The first 9 rows are patterns. Each new row is the sum of 2 different patterns, raised or lowered, with some noise. Before adding, each is slid sideways (what falls off one end comes back at the other), maybe read backwards, and multiplied by a number that may be negative. Names go in the order of the patterns.
Known rows, each followed by the names of its patterns:
[ -9  -1  -9  -8   4  -7  -7  13 -28  17   0   2  19 -13  10 -14  -7  33
 -21 -13 -14  21   5  21   2 -28   7   2 -19  -7 -18 -16 -10  28   1] : tapuf
[  2   3 -24  10   0  10 -14  28   8  -9   7  -8 -20   0  -4  13 -10  -5
  11  12  10  -1  18   5 -47  19 -13  -5  19   8  -5   9 -14  -3  12] : til
[-15   1   8  -3  18   8 -11 -28 -23  -7  -9 -27 -12  -3  16  13   8   2
   1  -3   0  -7  11  -9  19  12 -11 -28 -18  15  -9   2   8  -4 -16] : pere
[-30   0   9  -7  19  -6   9 -28 -10  22  -5  -7  -8  15 -21  -8 -21 -10
   6  15   7   5 -15  -1   4   6  -5  -4  17 -23  12 -11  21   8 -22] : zegab
[  9   0   6  11   7   6  -4  21  -1   6 -15  -6   4  -4   3  16  -8 -12
   2 -34  12  17   5 -20 -10  -9 -13   4 -22 -26  -1  12 -18  -4   4] : Zesi
[ -5 -17   2   8 -26 -16  32 -23  15  -3  -2  -8  26  15  -1 -12  -3  39
  14 -11   2  -2  14 -16  -2  22 -13 -17  -4 -10 -10 -34  -7   6  42] : pevi
[  7  21   2  -2  -9  16  17   4  40   7  12  11  13   5  32   3   1   1
 -10  -5 -12   0  23   0   0 -11 -31 -22  -6  -6  -6  -5  19  -9  12] : tene
[  8  36  -7  23 -23 -11   4  21  11 -23  29  -6   8  -5   6   0  10   4
   4  -6  27 -13 -17  -2   3  -9 -13   2  21  -9   1  -2   7   2  -9] : Paguv
[ -3  -1  12 -14  14  -3 -14  -7  13  -8  -1 -12   8 -11   3  14 -17  -4
   3   1  -8   3   2   9   2  37 -19  -5  37 -13 -30 -14 -12 -14   2] : samor

New rows, each followed by the names of its patterns:
[ 11  17  14  15  11  33  -3  31 -27  11  14   2  39  42   7   1  12   9
  33 -11   4  10   6  -6   7  61  -7  17   4 -11  12  28  12  40   2] : til zegab
[-47  22 -24  -6  -9  -2 -41 -25 -11   0   2 -58 -21  -5  -2  -3 -25   8
  -8 -37   9  15  -8  17  -7  15  -5  -1 -41  -1  14 -11  -5  35  11] : Zesi pevi
[-19   5  21  -7  -1 -11 -22 -20  -5  -8   7  33 -20 -15   0  -2 -19  -4
  17 -17  -4  -3  -6 -16  10   7  -6 -22  -8  27  20 -23  -3  13  21] : Zesi pevi
[41 27 -7  0 52  7 15 -8  7  5 11  0 -8 18 17 16 47 21 22 25 48 53  9 -8
 15 20 31 21 26 17 18  3 41 -7 11] : pere pevi
[  5   1  -4 -13   4   8 -32  -7   0 -25 -42 -37  10 -17  36  -4 -25 -15
 -16  -7 -12 -16  32  -3  -4  -5   0  -2   8 -14  25  -4 -13  -8  -1] : tene Paguv
[ -3 -13 -10  37   5  10  73  21  35  25  12  -1  15  31  19  -9  43   8
 -10  25  20  34   6  45  10   8  16  34   5  37  32  33  21  -3 -13] : pere samor
[ 19   8  38  -2 -14   1   5   8  22   7  10  -4  30  14  14  10   3  21
  -2  21  -1  39   5   7 -11  12  28   2  31  -1  15   6  -7  22   3] : tapuf zegab
[  3   9  -1 -30  21 -10   2 -39  -8  30  50   3   1  11 -24   2  -6  36
  14 -20  15   2  -7 -18  34  19  19  19  -6 -12  -1  -2  19  13   8] : pere zegab
[ -6  20  51  -7   0  22  36  24  10  13  12  32 -20  19 -14  15  13  15
  -1  -8  35  15  -1 -11  12  -3   4 -21  -1  15  -2 -14  15   3  -3] : Zesi pevi
[-13  -2 -24 -43 -40 -20 -41 -15   1 -53 -12  -1 -10 -16 -31 -29 -30   5
 -37 -26 -11 -29  11 -18 -24   4 -71  -5 -15 -26  -8 -20 -22 -24 -33] : tapuf til
[  7   2 -22   7  -1   4  11  16  35  -6 -24 -55 -16  22 -14 -17  17  27
 -40  -3  -9  -4  13   0 -25 -18 -27 -10   4 -21 -21  14 -27  10 -21] : zegab pevi
[  1   9  -6  25 -10  -9  35 -19   5  -8 -18 -11  57  11 -11  28   5  43
  21   4  -1   8  19  -7 -11  35   1 -14  11  -8   2 -23   8   2  24] : pevi samor
[-24 -66 -38 -19 -12 -41 -15 -45 -11 -29 -27  -4 -27 -27 -22  -8 -22  -2
 -13 -24 -33 -36 -54 -21  -9 -31 -20  -1 -38 -49 -11 -34  -5 -20 -24] : zegab Zesi
[ 18  18   3  25   5  30   1  -5   9  23  22  11  18   4   3  13  23  11
  27  -1  22 -18  -2  34  52  25  12  23  15  23   6  18   2  -9  15] : pere zegab
[ 17  40   0   5  16  19   7  -1  34  16  19  28  10 -13  25 -26  31  41
  14  28  36  33   8  -7  15   3  13  -5   6  17   4   9  43 -11  18] : til pere
[ -5   8  45   4  12 -12  27   8  -6   6  39   5   7  20  26  22  19  -3
  -1   4  18  -2  15  25  14  18 -14  14  14  32  33  -1  20  13 -12] : zegab Paguv
[-25  -4 -23  -4 -30 -34 -17 -32 -41 -57 -41 -23 -33  -4   3 -43 -18 -31
 -16 -44 -21  -3 -10 -15 -32  -5 -24   3  -8 -16 -25 -21 -66 -20   2] : til tene
[ -2  29  28   6 -27  21   3  -1 -22  21  -4 -16  -3 -12  -9 -17  -4   2
   2   0   2  13   3 -16  19  15 -35  40 -17 -16  11  24   7  12   5] : til Zesi
[ -7 -28 -16 -14  -6 -12 -23 -15 -47  -9  -5 -39  -7  31 -10  -8  -5  -6
  -2  -2 -15  -1 -13   7   1 -11 -10  -9 -16 -10 -19  -9 -23 -27  -1] : Zesi samor
[  6  19   4  -3  17   9   2  18  21 -10  32  33  21  24  22   3  -3  24
  -1   1 -16  18  13  10  -3   2  14  33  14  -7  13  -8  19  28  14] : Zesi samor
[43 31 36 15 29 46 27 45 16 27 20 30 29 46 33 33 -5 51  7  6 34 57 62 12
 40 22 29 39 18 10 25 23 39  8 23] : pere Paguv
[-26   4  11  63   5 -17   6  11  -8  -3  33  23  23  17  20  17  34  53
  12  14  18  28  19  -1  32  10  27  -8  26  20  -4 -12  -3 -20 -24] : pevi tene
[-36 -35 -19 -17 -33 -29 -15  -2 -27 -27  -5 -15  -1 -24  19  -9 -13 -52
 -21 -19 -25 -36  12  -8 -51  -1 -30 -13 -31   3 -51 -31 -32 -16  -3] : zegab pevi
[-13   6   5 -25 -14  -5 -49  -4  -3  -6   5   3  19  -7 -45  -4  -3 -33
 -27 -29  -7 -25   2   9 -25  -7  -5 -16 -28  -2 -18   6 -14 -18 -16] : til samor
[  9  -6 -17   9  16   6  -6   4  15  -5 -19  31  -8  -7 -16  -5  -5  -7
 -27 -11 -23  38  14  11 -30 -19  12  -7   3 -14  13 -11  11  -5  -1] : tapuf Paguv
[-23   5  24   6 -17  -5 -19   1 -18  -5  33  36   4 -10  10  10   2 -14
  24 -19   2 -11 -12  -9  40   8  -2 -23 -30  17   6 -17  -5  -6  24] : pevi tene
[ -9  -7  -4  -9 -18   2  19   8  15  14  15  -7  -6  14   6  36  26  16
   9  25  18  20   3  12  14  22  -9  -1  22  17 -10 -13   6 -35  -7] : Zesi tene
[ -5  -9 -15 -32 -24   2  -9 -17 -33 -37  -2 -22 -31   9 -35 -33 -29 -32
  -2 -32   9  -6 -53 -26 -23 -12 -44 -43 -41 -23  17 -12 -14  -5 -13] : tapuf pere
[ -3  -9   0 -15   5 -18 -20   2 -23  -7  19   1  14  -2  -8 -17  -1   5
  -5  -3  13  -6 -34 -13 -17  -6 -29  -3  -7  -2   3  13 -12   8  -9] : pere samor
[ 23   8 -30  11  10 -17   9  52  19  20 -21 -35  -4  12 -48 -11  16   1
 -18  20  -1   1  -7  32  29  -3  -1  -9  27  29   1  -9   6  27 -19] : pevi samor
[18 36 42 36 21 25 35 33 23 59 41 43 22 20 22 28 35 35 25 22 35 22 27 32
 26 33 60 10 38 57 53 45 32 26 32] : til pere
[  7  -3 -10  -9   5 -13  21  -6   3   1  24  27   5  13 -15  -6  20  16
   2  29   8  16   2  16  19  31   8   4  18   9 -15  -2   4  16  -1] : tene Paguv
[-29 -20 -24 -26 -15 -25  16 -13   4 -28 -19  -1   8 -17  -9 -16 -11   1
 -29  -8 -17 -18 -20  -6  -3 -27  -7 -19   6  -1 -21 -10 -14 -24 -19] : pere zegab
[-12 -18 -23 -12 -21 -42 -27 -26 -20  33 -21 -33  10  10  -6 -17  -3 -27
   1  -8 -16 -12 -15  -6 -28  -9 -23 -16 -24  -3 -24 -23   3  -4 -34] : tapuf samor
[-32 -30 -13 -33   3 -12  -1  -6  -5 -18 -25 -12 -20  20  -9  -9  -8 -13
 -19   5 -26  31   6   6   0  16  14  -5 -15  12  -9 -16   5 -11 -18] : Zesi Paguv
[-25  30 -31   1   7  15 -22 -42  15 -14  39  -2  -8  -2 -21 -22   1   2
   5   4 -29  -3  -6 -12 -22 -15  15 -20  -2   6  11  -1  -3 -22  -5] : zegab Paguv
[ -2 -14  32 -13  -5 -28  -5   3  11   7   2 -12  -9   8   4   5   4  16
 -17  15 -15  27  23 -23  -3  -3   2  -9  36   6  18 -16 -12  41  15] : zegab Zesi
[ 38  27  33  23  31  51 -11  35 -14  37  37   3  18  33  27  19  23  25
  52  36  16  16  28  30  12  25  15  14  21  25   4  47   7  40 -19] : zegab Paguv
[-40 -24 -29 -30 -32 -47 -44 -36 -19 -14 -29 -12 -54 -28 -34 -32 -33 -28
 -26 -11 -36 -29 -71 -24 -40 -62 -58 -32  -5 -30 -30 -45 -31 -39 -43] : pere Paguv
[-27 -21   3 -11 -28  13  25   0  -2  -7  -1 -11  -6 -38  -3   2 -15 -21
 -15  -2 -50   0 -35 -16 -41 -10 -44 -36  -2   3  -6 -59 -29 -12  -8] : pevi tene
[  6  22  39  15 -12  56  52  32  23  44  21  42  36  32 -19  32  36  12
  43  20  20  22  42   8  38   8  36   4  20  34  14  35  15 -18  31] : tapuf samor
[  8   4 -24  -2  18   0 -16   2  -5  -2 -20  -2  -4 -11  -5 -17  12  23
  -4   2  -1   2 -12 -36  11  -1  14  -1 -30 -17 -20  15 -19  17 -13] : pere pevi
[  0 -22  14  18  16 -18 -19 -41 -13   5 -25 -28  -1  11  28   2   9 -22
 -14 -15  -5   5   5 -14  17 -16 -40   1   0  13 -13   0  -4  -6   4] : tapuf pere
[ 34  37  12  20  11   1 -20  12   3   1 -18  19  -4 -10 -15   1  17 -32
   6  -6  -5  -7   3 -16  11  14  16  12   3  -6   1 -15 -10 -15  10] : pere tene
[  7 -14   3 -25   7  10 -23  -2  29  29 -24  10  18  22  -1  16  22  28
  13   7  -7  -4 -15  23  24  12   9 -27  14  16  16   3  -4  29  26] : pere pevi
[ 17 -14  -9  -2 -26 -24  12 -17  -7  -8 -18  -2 -23  -4   3  -8 -56 -13
 -30 -50 -24 -32  -7 -15  -4 -27 -22 -13  12 -40 -15  -1 -17   3   5] : tene samor
[-15 -22 -15 -10  13 -22 -45 -12 -27   2 -10  19 -55   3  18 -24  -3 -13
 -11 -34 -27  13   2   0  -1 -10   5   3 -21   0  -3 -43  -2   0  10] : tapuf pevi
[-10 -52  -5  -3  -9 -43 -26 -44 -20  -7 -24 -23   9 -15  -1   2  -9 -58
 -15  -1 -21  16 -19 -32 -19   1 -25  17 -28 -21  -9 -20  -9 -38   8] : tapuf Zesi
[  8   4 -14  16  -1  -8  21  27  10  12  10  30   2  12  -1  17   5  -8
   5  13  21 -15  24  -4   5   1   2 -20  -4  13  32  16 -13  14  33] : pere pevi
[  1  -1  -3   4 -31  14  -9  -5  -9 -13 -34  -7  -5 -26  14   4  10 -44
  -9   3 -13   2  -9   5 -13 -14 -25  -5   0  17  -3   5 -10   2   5] : zegab Zesi
[-19  10  24  22  13  -4  26  30   3 -21 -21   5 -20  -5  47  -2  14   0
 -14   1 -10  11  34  12 -16 -19   6   6  -6   3  -9  11 -21 -13   0] : til pere
[  8  16 -21 -26   0 -20  -6  13 -14  -7 -12 -33 -36 -34   1  -4  15 -18
   3   0  -1 -12 -31 -57 -46 -30 -20  -4  12 -14 -39 -22 -21 -30  -3] : pere tene
[-35  -8   9  24  18  30  20  -3  24 -21   2  35  -4   4  11  15 -18 -21
  11  31   7   3 -13  20  13  12  -1  30 -24   8  37  -2 -18   4  18] : Zesi pevi
[ 50  10  32  31  -3  36  39  11  22   3  19  23  33  16  13  25   2  13
  63   4  27  38 -13  32  31  19  49  18  23  12  15  68   0  12  11] : tapuf til
[-21   4  12  14  14  -5  27  37  -8  33   7   9  19  28  43  -6  26 -21
  17  15  14   5  34  19  -9  18  20   0   1  11  -6  -6   4  17  30] : pevi Paguv
[-58   1  -1 -26 -23 -31 -11 -21 -34 -18 -27  -2 -13 -33 -34 -14  17 -18
 -11  13   2   8  -6  18 -39  -6 -21 -20  -3 -10 -18   7 -16 -32   6] : tapuf Zesi
[ -6   4 -22  -1 -52 -23   4 -20 -19 -16 -11 -30 -16 -25 -10   5  14   1
 -15 -19  -7   3  17  -1  -9  13 -24   8 -28  22  -7 -28 -47  -5   8] : zegab tene
[-20 -35   0   1 -13 -27 -18  41   1 -10  -4   0   6 -25 -18  20 -12 -24
  14 -14 -11 -32  -6   0  53 -12 -32 -10  -8 -36 -28  24 -16   5 -12] : pevi tene
[  2   7   0  21 -21   9  26   6  12  19  14   6 -28   8  19  50  35  19
  16  20   3   6  15   6  16   6  -2  10  29  32   2  -7   8  10  18] : pevi tene
[  3  -8  41   1  11  32 -10  14  13  41   7  43  45  19  17  30  63   8
   3  27  19  42   8  10  46  10 -15  34  -4   5 -17 -11  35  54  26] : tapuf pevi
[ 21  -3 -17 -36 -17  15  -8   6 -13   4 -35 -20   7 -14 -37   1  13 -54
  -5  -7  -8   7  18   2   1 -23 -20   5  -6  -7  -1  15 -39  15 -20] : zegab samor
[ -9 -15  -5 -11 -13   2  -2 -30 -32 -13 -19 -13 -18 -29   7  -4 -12   5
 -18 -18 -31  16   7 -21   5 -39  -7  -8  -1   7 -44  16 -18 -14  -9] : tapuf Paguv
[ -1   6  23  10  19   9  18 -22  17  21   7  36  36  20  10  20  18   2
  17  35 -15 -12  42   0  -8 -16 -14  -7 -19   5   2  13 -16  18 -18] : tene samor
[ -9  23   6   4  16 -18   9 -10 -17  17  -8 -32 -17  -5 -12  17 -16 -35
 -15   6  -6 -21   7 -36  -6  32   6  16 -11 -15 -30  36 -10   1   6] : tapuf Zesi
[ -1  30  -5 -14 -16 -47  -1  19   9 -25  -3 -20 -15 -21  -8 -23 -12 -25
 -26 -41 -10  -8 -25   6   6   7 -21 -14  -6   4 -24 -19  11   2 -25] : Zesi tene
[25 31 52 33 33 -3 20 36 65 29 22 36 41 10 31 48  9 50 53 43 20 63 45 31
 29 41 74 45 20 37 21 39 29 52 71] : pere pevi
[-18  -8  -9  -3 -15 -25 -33  13  -7  10   3  16  -9 -10  33  -6 -16 -17
  -3   8   9   2 -46   5   4 -15  20 -28 -23  -5 -49  27  -5   8 -12] : tapuf Zesi
[  1  10 -34  16 -11   1  37   7 -12 -19 -11   4   9  -7  16 -18 -13  12
  -2 -13  27  11 -26  -5  -4 -12   1 -29   1  -7 -10   8   2  20  -2] : til pevi
[-11  -2  24  16   1  -8  29  34  21   2  24 -27  24  35   9  20  24  13
 -28 -15  10  32   9   9  11  -6  17 -20   2  32   3  13  -8  11  -7] : pevi tene
[-31 -26 -46 -26  -8  16 -40 -32 -10   1 -41 -23  11 -49  17 -25 -33 -31
  -9   2 -10 -15 -44  21   1 -38  -7 -35  -7 -31 -30  22 -43 -33 -16] : tapuf pevi
[  3 -11   1  -5  -9   6   9  20   0   4   7   0   2 -17 -12   4  -8 -18
   0 -24   5   0   5 -31 -15  -2   6   9 -28 -14  -1   0 -13   1   6] : pere Zesi
[ -6   4  44   0 -18  31 -39  13  15  19  49  19   7   3  10  36  -4   5
 -17  14  -5  23   6  13  -3  16  -8  14  15  11   4 -12  -4 -16  13] : til pevi
